The first 8 rows are patterns. Each new row is the sum of 2 different patterns, raised or lowered, with some noise. Before adding, each is slid sideways (what falls off one end comes back at the other), maybe read backwards, and multiplied by a number that may be negative. Names go in the order of the patterns.
In the rows, zero is written as 128.
Some rows, each with the names of its patterns after it:
[115 183 114 130 147 135 113 123 127 143 129 120 122 144 134 116 163 132
 131 140 129 183 131 133 127 123 140 130 122 126 142 152 128 136 100 131
 122 142 131] : j773
[129 166 146 114 116 151 140 128 113 126 154 120 118 122 164 142 112 108
 112 100  73 103 143 105 145  76 128 141 104 150 124 146 136 128 123 113
 128 183 126] : j308
[141 143 121 130 117 128 127 129 117 163 177 139 119 168  97 157 115 126
 142 120 122 114 115 133 120 150 148 116 127  73  95 140 128 124 119 126
 115 125 139] : j95
[129 127 120 183 168  97 129  98 135 139 117  97  80 100 153 116 129 143
 129 149 156 132 127  98 122 127 133 122  77 131 131 121 103  73 134 183
 123 141 123] : j468
[ 73 134 147 135 131 119 125 139 131 138 128 133 139 137 151 145 128 112
 131 149 137 126 138 153 128 133 108 127  99 119 126 106 125 144 126 146
 120 141 130] : j676
[135 146 126 137 131 141 183 100 155  90 154 100 138  88 111 142 109 126
 137 130 143 126 134 133  96 123 114 124 129 124 118 110 112 118 121 183
 140 135 107] : j989
[127 125 124  92 155  97 127 142 148 118 183 115 117 116  78 100 130 123
 121 125 149 121 106 119 136 119 126 118 119 112 133 131 155 126 132 103
 121 128 147] : j965
[ 97 119 130 130 138  93 131 110 122 183 126 116 128 158 138 116 136 129
 134 129 150 102 113 137 129 142 132 129 146 127 124  93 117  98 136 150
 121 124 134] : j835

New rows, each followed by the names of its patterns:
[114 132 128 121 168 115 151 109 149  95 120  80 103 125 103 113 139 142
 121 120 122 125  85 124 103  98 123 124 114  69 110 123 113 194 128 127
  98 135 159] : j989 j835
[ 89 109  93 103 113 124 106 101 122 140 106 102  80 116 115 123 116  96
 153  97 109 129 109  85 101 109 128 110  64 101 128 105 106 135 117 107
 103 106 149] : j773 j676
[174 149 135 138 136 160 129 155 144 120 133 163 150 137 136 138 123 110
 133 126 160 188 138 169 155 146 102 174 111 154 150 142 159 147 143 117
 148 144 171] : j773 j965
[175 164 127 144 106 111 138 139 146 146 142 135 141 148 155 153 141 138
 122 141 142 155 133 129 181 157 125 185 111 174 125 121 147 126 112 127
 114 147 131] : j95 j676
[ 71 112 143 130 119  93  85 127  92 133  59  38 102  82  86 107 104 102
  27  89 156 119  86  98  95 171 110 123 111 109 151 106  82  76  65 107
  76  97 163] : j468 j676
[129 170 158 150 132 146 151 143 152 142 146 153 135 130 125 147 147 134
 159 134 102 112 122 135 124 183 114 183 146 140 135 111 141 184 160 137
 167 127 127] : j308 j965
[122  85 109 152 130 147 122 151 130  84 131 143 130 137 129 129 148 136
 140 124 154 170 139 159 137 119 120 132 158 147 133 144 149 134 144  96
 147  82 125] : j95 j676
[117 138  83  92 106 148 133 132 136 114 148 149 150 130 110 116 123 128
 121  86 136 126 110 106 100 133 167 122 139 107  98 123 115 163 194 101
 143 118 134] : j468 j965
[145 110 173 140 151 135 153 167 152 141 142 129 133 180 151 164 134 139
 156 144 136 125 129  99 147 186 138 139 146 122 114 101 140 145 103 199
 121 159 206] : j965 j835
[123  84  97 131 118 117 104 121 110 134 142 119 117 115 142 122  94  97
  83 117 121 119  99 100 107 131 137 126 120  99 109 100 110 137 127  92
 106 119 119] : j468 j835
[120 129 124 137 134 149 130 133 132  96 138 118 141 109 126 147 129 116
 148 118 165 118 125 135 138 125 113 123 139 135 141 136 130 148  95 108
 165 131 117] : j308 j95
[183 152 197 119 174 189 151 234 170 198 182 175 195 150 177 237 166 169
 211 199 160 158 184 189 187 160 161 237 156 167 178 201 189 137 160 156
 165 132 149] : j773 j308
[146 127 166 162 143 126 145 104 162 149 149 182 165 182 148 156 147 130
 174 149 154 150 144 138 150 160 153 133 131 126 158 141 151 189 132 130
 154 140 148] : j773 j965
[128  85  81 103 123 130  91 114 116 107 113  96 117 107 112 123 113 133
 112  57 122 104  79 108 102 126 107  75 106  83 103 134  86 110 106 126
 122 103 141] : j468 j676
[121 116 106 126 149 151 139 158 117 167 117 161 155 130 102 127 139 139
 104 134 106 172 181 138 130 123 127 134 128 170 145  68  70 127 125 151
 117 122 143] : j95 j468
[142 134 144 153 159 156 191 151  87 121 137 142 146  98 146 160 133 138
 117 142 146 174 159 133 155 149 135 140 123 110 118 150 150 149 116 149
 131 174 193] : j468 j835
[131 140  80  82 156 129 164 117 103 136 164 127 162 104 126 131 112 149
 103 103 106 117 154 139 126 113 135 171 121 123  91 148 165 120  77 105
 125 129 116] : j773 j468
[ 99 118 106 100  94 105  91  93 117 103 113 105 113  88  66  92  87  67
 106  88 128 101  90 112  88 109 113 101 117  66  91 102 100 179 127  87
 104 126 117] : j95 j835
[113 101  81 101 156 106  97 125  74  77  92 104 141 125 113 140 101 119
  99 106  94  97 102 118  71 128 119 115 121 108  93  98 104 108  94 107
  93 120 127] : j95 j676
[ 80 119  98 108  72  81 120  98 122 110 102  96  69  93 115 104 107  66
 118  90  87 176 105  96 111 127 155  93 114 102 100 112 122  75  86 121
 123 112 112] : j773 j835
[115 145 203 139 152 123 126 136 142 173 152 133 143 172 135 133 116 136
 113 148 129  88  83 153 132 133 154 155 111 136  95 123 127 155 150 144
 157 141 144] : j95 j835
[148  90  88  87 147 127  81  96 104  98  86 117  77 106  95  80  70  99
  64 104 136 111 115 107  66 119  87 119  48  53  89  65  91 107  82  42
  48 104 137] : j468 j835
[124 197 136 164 152 127 143 130 150 147 177 179 151 146 152 173 150 147
 158 162 198 149 157 165 173 176 147 183 163 144 148 156 168 161 149 156
 147 172 156] : j773 j308
[166 173 154 174 134 174 158 117 180 132 156 130 114 131 136 141 157 165
 191 134 141 128 173 150 125 151 174 175 153 135 179 190 119 154 218 156
 140 141 150] : j308 j676
[100  69  99 117  86  72  35  83 120  98 107 113  98 111 118 111 100  94
  92  94 102  86  62  96 102 103  74  71 121 125 109  93 116  82 112  63
 128 121  71] : j468 j989
[145 166 156 158 157 157 143 160 119 164 153 104 152 128 134 134  88 140
 141 151 147 105 142 147 123 120 129 148 124 161 140 157 131 126 160  99
 156 122 119] : j773 j308
[120  77 133 174 135 149  88 125 159 115 167 102 105 142 132 127 124 123
 170  92 126 194 160 126 121 145 172 136 116 130 154 146 123 124 136 126
 121 108 120] : j308 j468
[138 145 127 112 159 130 135 134 145 132 147 168 138 126 129 198 155 121
 144  96 135 142 138 133 114 145 137 123 155 149  95 139  88 137 131 131
 120 146 148] : j95 j835
[121 100 119 138 137 116 103 135 129 114 104 117 151 141 159 152 167 161
 122 133 117 151 134 111 144 151 126 102 119 125 139 141 122  90 123 126
  99 110 132] : j308 j676
[185 136 103 147 135 143 135 118 162 100 140 148 157 155 160 145 143 168
 170 154 128 143 145 131 140 148 129 146 147 161 149 150 148 157 179 145
 115 142 154] : j468 j989
[ 91 138 135 130 117  77 125 101  74  87 104 117 162 109 135 132 103 108
 156  80 116 106 116 133 108 113  98 146 125 166 116 106 110 114 105 138
 116 126 107] : j965 j835
[144  98 131  94 123 129 109 121 114 109 128 113 131 132 126 129 119 117
 124 116 122 103 111 111 106 103 114 159 126 116  94 117 126 117 125 114
 126 144 105] : j676 j989
[149 184 140 149 152 109 150 154 150 134 137 158 127 142 122 139 123 155
 155 143 145 141 136 150 131 115 150 185 157 171 133 124 156 148 144 171
 156 147 147] : j676 j835
[141 164 123 147 158 138 174 141 154 186 113 170 107 158 111 154 115 122
 156 110 140 142 146 152 128 173 136 110 144 128 127 135 135 138 122 120
 124 141 188] : j773 j989
[132 105  95 122 177 142 142 161 140 166 174 150 137 138 169 152 145 164
  76 165 140 138 130  86 147 190 134 160 135 160 155 130 198 152  94 151
 116 152 150] : j95 j468
[167 169 176 178 182 144 191 165 172 159 138 172 186 160 159 160 159 135
 161 173 148 176 141 177 182 160 189 169 175 199 206 169 168 161 192 174
 168 208 193] : j308 j95
[117 120 146 124 159 129 113 103 181  96 103 125  93 142 123 118 100 100
 125 134 117 143 119  92 108  91 113 127 131 110 121 144 123 125 106 102
 124  92 118] : j965 j835
[170 123  97 150  93 135 142 140 115 190 134 116 122  54 101 123 136 121
 112 195 106 107 135 140 106 120 116 131 112 124 123 166 130 120 134 124
 130 154 127] : j773 j965
[ 76  61 124  55  56  97  76  99  87  69  85  98 123  63  61  65  74  71
  85  84  74  56 101  91  86  96  63  76  90  85  89  73  99  69  31  93
  63  83  69] : j95 j989
[171 153 147 124 145 152 155 136 124 158 127 142 135 114 150 136 143 149
 146 153 140 144 177 166 124 133 135 146 172 141 137 118 132 167 105 158
 154 134 153] : j773 j468
[ 71  67  90  87  44  81  79  93  79  73  99  84 104  61  42  81  73  79
  70  80  83  50  56  57  79  85  72  70  60  99  95  80  71  88  75  62
  78  71  73] : j773 j468
[ 49  47 143 102 142 153 115 143 134 113 115  90 128 119 115 142  49 160
 115 126 142 105 119 170 116 132 108 125 111 128 180 167  93 111  92 119
 128 114 106] : j95 j468
[111 100 100 109 115  95 124 138 142 135 116 126 116 138 124 106 155 132
 131 116 166 167 135 166 109  96 134 171 132 122 137 101 121 130 139  91
 128  96 132] : j95 j835
[112 124 111 120  99  94  88  89 108 134  89 131  73 167  87 155 122 115
 136 108 121  99  76 114 109 157 111  84 110 124 119 114 103 102 115 106
  99  89  78] : j468 j989
[145 158 149 141 141 126 142 122 112 132 132 136 154 111 158 119 164 186
 151 133 140 137 146 129 164 139 118 134 140 138 131 113 132 139 138 142
 108 112 141] : j95 j468
[174 162 160 161 134 143 177 166 176 164 167 168 163 168 133 139 135 168
 179 151 172 193 142 159 168 131 174 119 154 144 173 188 178 150 161 184
 156 149 171] : j965 j835
[140 133 131 126 160 134 129 127 124 119 119 119 142 117 162 169 160 149
 128 136 148 121 168 109 101 142 140 128 144 142 138  93 130 199 149 131
 135 113 176] : j468 j835
[146 120 113 105 100 113 117 104 127 107 110 106  97  87  98 102 127  91
 110 166  87 126  92 136  73 123  60 102 103  91 101  98 103 115 117  97
  62 115 112] : j773 j989
[120 145  99  84 117 121 129 173 120 148 129 122 111 157 110 124 124 117
 142 125 115 106 126 132 162 121 131 111 118 115 128 116 121 119 111 119
 121 127 129] : j965 j835
[128 144 142 151 109 138 116 124 178 142 155 140 147 126 153 118  94 140
 133 151 140 109 141 139 129 164 153 145 121 138 142 153 133 131 136 140
  93 165 139] : j773 j965
[159 156 152 132 107 141  95 150 158 162 129 197 124 131 140 102 125 141
 141 130 141 164 136 116 156 180 141 137 157 117 145 141 145 179 138 144
 109 130 149] : j95 j965
[ 97 115 166 135 151 162 147 165 144 139 137 124 133 136 146 131  93 138
 122 148 106 107 136 204 133 170 145 136 148 135 187 177 108 142 112 145
 164 134 119] : j468 j989
[141 149 131 173  98 155 115 123 131 109 154 131 144 126 133 126 156 144
 134 117 130 126 171 126 148 128 120 153 136 134 138 123 128 112 105 122
 120 111 179] : j773 j965
[130  99  99 124 147 125 107 128 119 127 121 109 127 107 113 111 129 136
 142 127  98 129 121 122 150  90 148 119 107 116 132  82 131 130 131 166
 153 126 128] : j989 j965
[118  88 169 165 170 172 170 159 160 152 161 154 186 159 152 164 144 155
 141 176 204 143 178 180 136 187 130 198 141 187 115 137 155 157 142 157
 129 182 144] : j95 j989
[109 132 149 152 114 129 163 169 128 123 173 131 126 136 133 143 144 140
 163 118 144 124  97 193 121 141 128  86 119 113 128 144 152 175 156 132
 149 156 138] : j308 j676
[185  74 133  74 131  78 118  68 105 132 100 106 106 108 113 104 112 123
  52  58  94  96 126 122  94  97  84  88  98 150 130 113  80 139  98 140
 110 118 161] : j95 j989
[ 88 102  99  99 125 130 102 170  97 128 125  59 122 110 126 116 122 121
 124 113 123 121 115 123 125 138 169 113 109 120 136 146 102 127 147 109
 111  97 126] : j773 j676
[106 123 122 120 142 153 133 117 114 111 134 121 144  78  58 124 114 136
 140 109 128  87 108 142 129 135 118 110 166 100 146 115 131 172 148 113
 110 111 121] : j95 j468
[133 121 125 123 113 108 128 133 152 126 111 113 128 117 104 127 120 145
 136 137 133 126 140 125 121 124 102 132 123 125 140 125 122 120 138 126
 127 118 127] : j676 j835
[118 127 130  91 110 145 136 118 113 120 144 157 115 127 123 134 141 105
 106 120 112 104 119 133 105 128 132 136 135 114 103 171 106 135 109  88
 124  97 121] : j773 j468
